All groups share one centre, and each spreads out both ways along 5 directions, with some noise.
In the rows, zero is written as 128.
Some rows, each with its group after it:
[106 116  63 175 191 171 160  83 105 180 173 124  85  99 112]
q_890
[118 119 197  65 139 176 105  95 155  93 113  55 160  97 104]
q_465
[ 90 133 138  67 101  89 174 108 160  76 102 150  83 157  98]
q_77
[104 125 188  73 126 178  92  96 148  97 114  70 175 103  92]
q_465
[154 132 141 117 135 107 158  72  88 105 137 180  78 164 164]
q_890
[142 123 136 106 141 132 143 126 160 115 149  87  99 107 123]
q_465
[141 111 134 123 144 159 148 126 159 134  88  89 101  84  89]
q_738
[132 126 156  95 144 157 117 108 132 116 146  77 147 106 119]
q_755
[ 91 150 129 157 125  55 131  88 117 145 155 165  95 145 175]
q_890
[140  93 139  87 158 206 150  81 126 112  98 104 106 111  75]
q_465
[ 94 126 149 108 114 145 116 147 176 115  78  82 152 102  82]
q_465
[101 123 113 126 116 151  99 181 176 138 136  61 178  98  92]
q_890
[138  90 143  95 161 207 146  70 111 114 102 116 107 113  85]
q_465
[143 106  83 158  95 120 148 167 180 147  85 134 108 114  97]
q_77
[100 146 162 148 180 137 120  68 120 165 152  79 106  89 147]
q_755
[197  80 179 138 138 154 147  26 117 147 109 143  59 110 150]
q_755
[129 129 121 136 146 114 154  87 108 136 146 162  91 138 145]
q_890
[170 153 167 102 167  89 173 112 129 112 172  95  74 108 165]
q_738
[113 129 126  93 161 172 141 155 142 112 131  62 127  94  89]
q_755
[162  91 115  71 116 149 160 126 166  99 148 109  91 125 103]
q_77
[159 128 159  94 115 111 150 125 138  92  88 157  95 140 130]
q_890
[ 67 145 104 169 142 121 136 152 188 173  84  85 116  80  88]
q_890
[ 94 110 149 102  95 126  94  73 113 108 158 164 160 164 131]
q_738
[173 118 107 195 159 169 103 138  92 179 126 128 145 106 139]
q_77
[146 138 134 102 144 118 160 140 162 124 147  71  94  91 124]
q_465
[143 152 185 121 146 134 101 138 142 134 144  59 154  85 146]
q_738
[140 111 160  21 111 117 152  76 124  49 184 135 102 163 131]
q_77
[140 157 182 118 146 111  93 120 140 131 166  61 144  90 159]
q_738
[ 87 142 148  68 103  77 157  95 134  80 117 158  95 163 122]
q_77
[147 115 175 150 106 106  94  65 126 146 155 140 131 128 176]
q_755
[189 113 164  75 103 122 140 111 109  75 126 158 111 162 143]
q_890
[128  94 144  99 119 146 154 101 182 115  99  87  88 105  82]
q_738
[ 89 157 163  85 141 112 134  88 114  97 160 110 129 136 142]
q_77
[ 97 162 108  91 209 172 152 145  85 116 153  80 137 115  92]
q_755
[108 132 149 102 151 160 116 130 151 124 149  44 152  87 102]
q_755
[122 149 116 206 129 106  91 143  99 177 118 167 158 132 164]
q_77
[107 143 112 109 127 128 128 167 123 114 139 111 141 137 110]
q_755
[118 112  79 123 115 119 164 111 112 116 128 189  92 161 109]
q_738
[126 166 138 124 125  35 151 164 162 128 189  89  93 112 171]
q_738
[153 153 131 117 142  87 173 178 174 126 139  69  75  86 136]
q_465

New rows. What belongs after each?
[200 108 109 172 135 153 116 126  85 156 128 179 129 148 154]
q_77
[103 122 140 112 120 153 123 145 168 115  75  91 140 104  83]
q_465
[119 158 137 155 127 135  75 149 104 150 141 108 184 124 151]
q_738
[103 120 105 125 116 176  94 192 186 137 130  45 181  82  75]
q_890
[172 116 120 170 128 143 100 137 100 159 147 145 151 130 154]
q_77
[206  83 100 136  69 126 114 151 133 129 166 165 143 159 147]
q_77
[122  94  73 147 127 137 139  91 131 155 205 146 103 137 131]
q_465
[144 126 115 156 118 131 108 143 140 143 145 120 147 116 137]
q_77
[154 105 133 101 107 141 113 123 145 117 188  98 141 125 137]
q_77
[132 133 125 143 107  94 124 122 115 130 120 176 129 153 151]
q_77
[103  85 120 123 133 184 116  66 115 123 144 141 140 143 103]
q_465
[156 105 129 109 165 167 173 114 158 121  80  91  69  90  82]
q_738
[112 121 171  83 125 165  94  96 152 104 152  66 153 102 117]
q_465
[ 54 154 141  97 132 105 143 125 162 111 124  82 119 104 104]
q_77
[102 137 101 163 120 135 109 182 140 148 105 115 167 115 105]
q_738
[120 114 137 141  70  84  99 139 178 135 132 128 144 122 139]
q_755
[153  85 153 134  54 103 105 121 206 132 112 125 121 115 129]
q_755
[130  98  99 108  91 115 173 150 173 114  87 148  80 132  85]
q_77
[172 121 112 199 161 175  91 139 105 180 163 106 163  94 153]
q_77
[154 118 117 108 123 124 123 102 104 111 199 152 126 151 147]
q_890
[ 69 163 130 134 167 125 155 121 145 140  83  99 106 103 101]
q_77
[ 71 103  63 122  71  80 149 115 146 109 151 196 104 179 109]
q_738
[123 146 149 125 136  82 144  89  99 121 116 170  88 151 155]
q_890
[149 140 128 151 162 157 109 137  81 139 122 135 156 133 145]
q_738
[102 171 179 140 138  94 128 120 133 133  58 126 113 114 140]
q_890
[121 126 101 130 109 107 144 149 120 122 129 156 119 149 126]
q_755
[111 166  91 129 191 126 174 124  38 118 146 177 106 166 133]
q_755
[183  84 181 109  91 153 104  94 166 118 120 108 130 111 119]
q_755
[105 147  93 138 150 112 151 134  97 135 133 145 105 145 128]
q_755
[137 120 107  98 121  78 202 128 187 112 139 117  40 124 121]
q_738
[110  97 168  78 108 137 122  68 156 107 140 110 119 128 116]
q_738
[148  99  93 156  71 106 135 168 165 143 105 148 119 130 118]
q_77
[ 70 146 150  77 125  97 139 112 155  95 139  88 117 127 115]
q_77
[138 127 198  90 142 142 117  81 140 106 152  79 123 104 144]
q_738
[ 90  99 138 111  99 168  92  87 142 121 109 133 174 137  99]
q_738
[100 143 111 170 167 142 140 144 131 168  82  99 115  89 105]
q_77
[135 147 111 112 129  56 175 145 162 120 166 121  67 125 160]
q_738
[149 123 137 124 152 128 159  85  92 122 137 154  92 142 142]
q_890
[131 148  74 152 141  81 165 172 116 135 149 162  93 148 142]
q_738
[141 128 151  83 128  72 183 105 172 106 174  99  43 115 147]
q_738
[127 106 104 123  88 119 142 163 190 125 120 111 121 113 103]
q_77
[102 152 105 133 106  49 143 153 158 123 184 129 108 146 150]
q_738
[135 136 138 154 117 121  87 127 106 147 170 134 165 137 171]
q_77
[100 120 138  66  98  83 180 106 154  75 105 159  72 163 108]
q_77
[ 59 182 162 118 222 153 138  82  94 139 117  66 115  90 120]
q_77
[ 90 135 141 132 103 136  71 122 126 132 141 125 196 130 133]
q_738
